All rows are made from the same 10 directions, up to rounding. Whole rows:
[[ 22.6  31.6  -1.7  26.2  19.2  22.0   4.6  18.9 -26.3 -27.9   0.0  19.0
    3.1  -4.2   4.8  35.2 -30.3]
 [-14.4  28.5  15.7  19.7 -30.9 -31.3  15.1 -50.8 -18.1  33.4  -5.4 -14.8
  -17.3  32.5 -32.5  -1.8 -11.3]
 [ -3.3 -19.3 -16.3  -4.0  -6.5   6.9 -22.3  25.4  -8.4 -20.3   2.9  -1.4
   12.3  19.5  12.9   7.0 -12.6]
 [  7.5  10.6   9.7   3.3  35.1  20.9  22.9   1.9  -4.7 -10.8  19.0  18.9
   -9.7  10.8 -13.4  -0.8 -12.4]
 [ 10.1  44.7  33.3  27.3 -23.5   5.8   7.9 -12.6 -12.1   2.4 -14.1   5.9
   -3.2   4.0  12.9  14.6 -10.9]
 [ 31.0 -42.1  -3.4 -14.0 -21.0  -5.7  35.4   5.8 -15.7   5.8   4.9  -4.2
   40.0  32.0  23.8  -3.5  16.4]
 [ 29.1  17.9  26.6   1.9 -39.7  21.1   8.6  -0.8   2.3  28.4 -35.6  26.4
   17.0 -10.0  23.6  -8.7  -2.8]
 [ 28.5  -4.6  18.8 -26.8  13.2  13.4 -12.1  17.9 -30.0 -16.6  19.0 -20.1
   25.1  26.5   5.2   1.9   8.8]
 [  6.8 -11.3  20.7  -3.6 -39.5   9.1  35.8  16.1   2.6  37.7  -6.0  16.9
   18.5  41.8   8.9 -32.1  26.2]
 [  3.3 -22.6  25.0 -31.1  17.5  11.1   2.6  -6.5  12.4 -18.7  25.5  -6.9
   -0.1  10.1  13.9 -16.6  13.8]
 [ 22.3  -2.2  31.1 -44.7  36.3  27.1 -29.8  -8.5   1.4  -3.2   8.5 -13.5
    9.9  -3.8  -3.0 -24.9  -0.8]
 [-32.3 -27.6  -6.4 -12.1   8.0  11.9  14.2  29.9  29.2 -17.9  29.7  25.9
  -25.4   9.5   0.4 -16.1  19.3]
 [ 20.6 -12.8 -15.8 -10.2 -37.9  -6.4   4.2   6.4   5.5   7.2 -24.4  19.6
    7.9 -47.1  20.9  16.3  13.1]]

Rows cut short, each followed by the rest of it:
[ -3.6   5.0   5.2   6.5  11.1  32.7 -26.4   9.8  24.0  33.7 -35.0   9.2
  19.3] -> [  9.0   4.6 -42.9 -22.3]
[ -2.5  -0.2   7.3 -13.9 -20.3  -7.6  22.7  14.2 -10.0  33.1  10.1   3.0
  -2.3] -> [ 24.7 -26.9 -19.6  35.6]
[-32.2 -10.0   1.8 -15.7 -10.2  -8.7 -32.3  29.6   0.0 -26.1  26.9 -21.6
 -13.4] -> [19.8  1.5  0.8 25.0]
[ 30.3 -14.6 -15.1  -3.6  11.8  21.8  17.4  44.1 -19.5 -20.7   9.3  20.2
  23.6] -> [ 4.6 14.2 16.9  1.6]
[ 12.6  35.0  35.1   6.4   3.2   5.8  20.9   9.6 -11.5  -7.5  14.8  -0.8
  -6.8] -> [-4.3  3.3 10.9 27.4]
[ -8.6  12.9  23.8 -35.5  -2.7  16.7 -21.4  43.1 -12.8 -17.4  33.7   4.6
 -21.8] -> [ 11.8 -17.9  -2.6  33.0]
[ -4.4  10.6  17.8  33.3   7.5  12.1  31.0   5.5  -4.6 -10.7  11.9   5.3
   6.1] -> [ 46.5  14.4  -1.3 -11.6]
[-21.7  24.1   3.5  18.3   2.5 -16.0 -23.7 -29.6  16.3   5.6 -16.4 -18.7
 -16.9] -> [-26.2  -3.4   1.5  -9.0]
[-21.0  25.2  -7.3  33.8  38.4   0.2 -11.6 -11.6  17.0   1.0 -10.3 -10.2
 -10.6] -> [-15.9  -9.2  -3.0 -19.4]
[ 13.6  10.0  44.5 -16.6  10.3  13.9  36.6 -23.2   9.0 -15.6  25.9  19.3
 -22.3] -> [-8.6  7.1 -0.9 13.1]
[  3.9 -23.6 -51.3   2.3  12.3   4.1 -13.7   1.0   6.4  -3.5 -20.8  22.9
   3.2] -> [-30.2  -5.2  11.9 -38.9]
[ 29.1  34.7  11.3  18.5  55.6  15.1   7.4   4.4 -13.0  18.6  -9.8 -18.8
  26.3] -> [ -8.6 -12.5  -8.3   1.7]
[  4.4 -21.1 -17.5 -18.7  -4.8   6.9  11.1 -26.5  22.2   4.9 -10.6  42.6
 -21.6] -> [-37.9  -6.8  -1.1 -23.9]
[ 17.2   2.3  -1.8   2.6  15.7  23.3  -0.8  34.1  11.5  10.6 -17.1   9.3
  23.2] -> [-21.4  16.2 -12.1  14.0]
[  7.8  -2.8  23.8 -10.3 -39.4   6.9  -0.2   9.4  28.0  23.6 -26.5   7.2
  13.3] -> [-26.3  36.1 -20.6  34.7]
[ -0.8  11.7 -11.5  33.8  -1.3  -5.8  -8.4   1.8 -14.9  21.4 -23.0 -21.2
  27.9] -> [ 31.4  -1.5  -4.8 -19.6]
[-25.4 -29.3 -31.0  -6.0   1.9 -18.3 -25.2 -24.1  20.0  -3.4  -6.7  -9.4
 -10.3] -> [-12.6  -4.6  -3.9 -20.3]
[-26.3  -1.7   6.4   7.1  10.5 -14.0 -31.8 -34.1  15.9 -12.8  -0.8 -33.2
  -7.2] -> [  5.5   8.6  -6.0 -18.3]
[ 12.9  -4.6   6.9  19.8  41.4  29.6  29.8  33.7  16.5 -21.2   9.2  11.9
  20.2] -> [-1.3 33.9 -4.5  9.9]
[-22.5   6.9 -37.5   6.8   1.9  -1.2 -45.4  10.4  11.8   6.1 -25.0   7.8
 -14.9] -> [-35.0 -18.2   4.6 -23.0]
[ 39.0 -42.5 -14.1  -8.1 -21.2  -5.3  23.8   3.9 -30.1   4.9  -4.3  -9.3
  52.7] -> [41.9 23.2  3.9 -5.0]
[-11.9  -6.5 -13.6   0.8 -35.8  12.9  -5.3  40.7   5.2  17.1 -13.6  29.1
   0.6] -> [ 12.5   0.2 -11.1   5.3]
[-16.9   7.5   0.8  -0.6  21.2 -24.7 -15.8 -34.5   8.3 -35.2  17.8 -25.0
 -29.3] -> [-36.6  -0.7  25.7  -1.0]
[ 12.7   1.5  21.6   0.9  33.2  -2.8  15.0   2.2 -25.2 -28.0  35.9 -34.8
  16.1] -> [37.3  5.9  8.4 13.3]
[ -5.3 -19.4  17.4 -13.5  21.9   0.7   5.2 -41.7  22.2  -5.5  10.2  -9.6
  -5.0] -> [  6.3   7.5 -20.5 -11.1]
[ 16.1 -12.2 -11.5 -11.4 -22.4 -19.3  20.1   9.5 -38.5   1.2  17.0  -6.6
  10.2] -> [ 27.2 -15.5  18.1  15.1]
[ -5.5 -21.9   0.4 -24.1   4.3  18.2 -29.2  23.0   1.7  -9.4   8.1  -3.0
   9.8] -> [ 25.6   4.8 -17.9  -4.3]
[  3.5  25.2  31.3   6.3  35.0  14.6   1.8  -6.5   6.4 -41.3  21.4  -3.0
 -16.4] -> [-19.8  17.9  17.1  -0.5]
[-25.5   2.3 -12.1  40.2   3.2  15.8  22.7  38.7  12.8  20.4  -6.0  18.9
   7.8] -> [ 43.4  -1.6 -24.5  -2.2]
[-26.1 -13.0  12.5  21.1 -10.9   7.3  36.9  27.6  29.1 -19.3  19.6  18.3
  -9.4] -> [19.9 34.3 -7.3 26.3]
[ -3.7 -43.0 -29.3  -4.9  20.3   2.8  -5.7  26.4  12.5   3.7  -1.5 -13.4
  31.3] -> [ 15.2  11.7 -21.6   7.3]
[ 40.5 -35.3 -10.8 -27.7  -8.2  -8.4  37.1 -23.5 -25.5  18.0   4.1   6.6
  24.1] -> [ 17.4 -11.1  -0.8  -4.1]
[ 20.9  13.3  24.3  15.5 -15.9  -4.9  23.2  -8.8 -28.3 -15.2   9.0 -11.2
  14.9] -> [29.7 20.0 21.6 -1.7]
[ -7.6 -11.6  18.3 -27.9   3.7 -16.8 -33.2 -19.3   0.2  -0.4  10.4 -48.7
   7.8] -> [ 12.1   0.5 -16.7  18.5]
[-34.2  28.0   0.4  19.6 -11.0   6.3  -2.2  19.4  34.5  12.0 -12.2  28.8
 -36.1] -> [-36.5  -6.1  -7.0  15.9]
[ 16.3   1.0  35.7  -9.2 -20.2  28.0   9.8 -10.4  -3.2   3.7  -3.0  22.2
   7.6] -> [ 36.3  16.5 -15.7 -21.1]
[ -6.0   8.0 -25.5  20.5  33.6 -20.8  -5.3  22.9 -24.4 -19.5  18.4 -36.0
   8.4] -> [  4.6 -14.3  24.4  12.6]
[ -5.9  -0.3 -23.4  15.5  17.4 -26.0 -12.2  -0.4   9.7  21.8 -19.3 -38.5
  19.0] -> [-28.3  -2.5  -5.7  22.3]
[-29.7  18.9  10.2  -3.0   4.3   4.1 -28.3   6.8  -2.9  -0.8  13.1  -6.6
 -23.5] -> [ 25.0 -26.9 -11.3  -5.1]
[ -5.3  32.8 -11.9  12.4  17.0   6.3   2.2  15.7 -13.0  14.7   0.1  17.4
 -19.5] -> [ -7.7 -42.2   4.9  -5.5]
[ 14.0  -1.8  14.3 -20.3  22.3  18.5 -26.3  13.9  17.4 -33.3   2.4  -5.0
   4.0] -> [-46.6  33.5   7.8  12.8]
[ -7.5  -5.3 -10.0  -1.1   8.6  21.4 -18.3   4.3 -12.4  -9.7   4.5  17.2
  -4.1] -> [ 40.0 -15.7  -4.2 -47.4]
[  6.3 -21.1 -29.8  -1.3 -17.2 -15.7  24.7  16.9  13.2  23.0 -14.6  12.2
   8.7] -> [-36.7   3.3   0.3  33.5]
[ -9.0 -18.0  -5.7  -9.8   1.2   4.8   3.9 -36.4   9.9 -17.9   8.6  26.3
 -26.0] -> [  3.2  -5.6   4.3 -42.3]
[ 29.4  -4.8  20.3 -35.7 -11.5  42.4 -21.9  20.0  -0.8 -13.6  -7.0  32.9
   7.4] -> [-10.5  21.3  -3.0 -13.8]
[-27.7 -27.5 -20.7  11.9  21.2 -10.9 -18.1 -24.9  25.4  -6.8  -4.9 -20.9
   3.0] -> [  9.3   8.8 -14.2 -26.1]
[ -2.5 -25.7 -19.9 -16.8 -29.4 -15.5  10.6  -5.9  -5.7  10.2   2.5  12.4
  -6.3] -> [  6.2 -13.1   2.1   2.2]
[-10.8  -1.1 -27.3  14.6 -13.0  -5.1  35.6  34.6  11.7  33.9  -8.1  29.6
  -7.0] -> [-14.6 -19.4  -8.9  31.9]
[ 61.5   4.2   5.5  -4.7   1.0  -7.4  30.6 -22.4 -33.1   1.1  -9.0  -6.6
  31.6] -> [-23.6  12.5  29.2   1.1]
[ 34.2  11.0   1.1   3.2  10.4  -6.2  44.5 -21.2 -33.7  -2.4  13.4  11.0
   0.2] -> [  2.0 -18.7  26.1  -8.9]
[ -0.5  20.1  14.2  15.4  15.3 -22.0  39.0 -16.6   0.9   7.5  14.7 -15.5
 -10.8] -> [-14.3 -10.4   5.4  34.3]
[-17.3 -27.3  -0.3 -10.8  -6.2  -9.5 -39.3  13.5  18.2  10.0 -10.3 -45.2
  30.0] -> [ 16.5  24.0 -30.6  23.8]
[-12.1  -4.3  -4.9   2.4  44.8  -1.0   2.5 -17.4  -6.6   1.7  19.9 -17.0
  -2.9] -> [ 36.2 -31.4 -16.3 -19.5]
[ 26.8 -12.9  -6.1   3.1  18.5  10.4  29.3  32.6   9.1 -14.7   2.1   8.5
  22.8] -> [-33.9  33.0  10.8  31.1]
[ 12.9  -2.5  17.5  -5.1 -12.0  18.5  12.6 -20.7   4.5  23.6 -14.8  21.2
   7.4] -> [ 20.9   1.6 -22.8 -22.6]
[ -8.1  -8.6   0.6  21.9  28.0  -7.0  17.0 -23.4  -4.8   1.6  10.6 -23.7
  13.9] -> [ 48.9  -4.3 -13.2 -20.2]
[-13.0   7.7  16.7   1.9  31.8 -19.9  43.1 -29.6   4.2  26.3  26.9 -19.0
 -15.7] -> [ 19.4 -38.3 -25.0  29.2]
[-16.1 -12.6  -7.8  -6.1  17.5   6.2  -0.9 -29.8   7.7  -2.1   9.0  15.3
 -20.9] -> [ 19.4 -23.1 -12.0 -39.5]
[ -3.2 -31.4 -34.2 -30.4  -7.7  -7.8 -20.4  -1.8  -4.3   4.3  -0.5   8.0
  -5.8] -> [ -6.7 -23.1  -0.5 -12.5]
[ 16.2 -31.2  11.3   2.9 -17.7 -18.1  48.7 -26.0   5.4 -14.4  11.2  -6.4
  15.9] -> [ 7.7 40.4  9.8 16.0]
[  8.5 -26.1 -23.8 -20.7 -18.8   3.4  13.1  28.4 -14.2  20.8   2.4  21.4
   9.6] -> [ 20.2 -20.1  -9.5   9.5]
[ -1.7  16.7  33.0  -3.0   6.9  -5.1  -9.9 -33.7  26.4   2.7  -9.2 -20.1
  -7.2] -> [-35.8  18.3 -10.0  14.8]
[-34.9  11.0 -24.2  35.4   9.5 -36.4  20.8   3.4   7.2  14.2   7.1 -20.4
 -15.5] -> [ -4.5 -23.8   3.6  28.3]
[ 15.2   2.4  -6.0  -4.9  -8.8 -19.4  29.6 -23.3 -29.2  24.5   5.9  -0.4
  -0.9] -> [ 17.4 -35.4   5.1  -0.1]
[-23.2  12.4 -34.7  32.1  16.6 -12.0 -17.4   8.8 -16.3   1.9  -3.5 -13.1
  -2.6] -> [ 21.2 -28.8   9.9 -27.1]
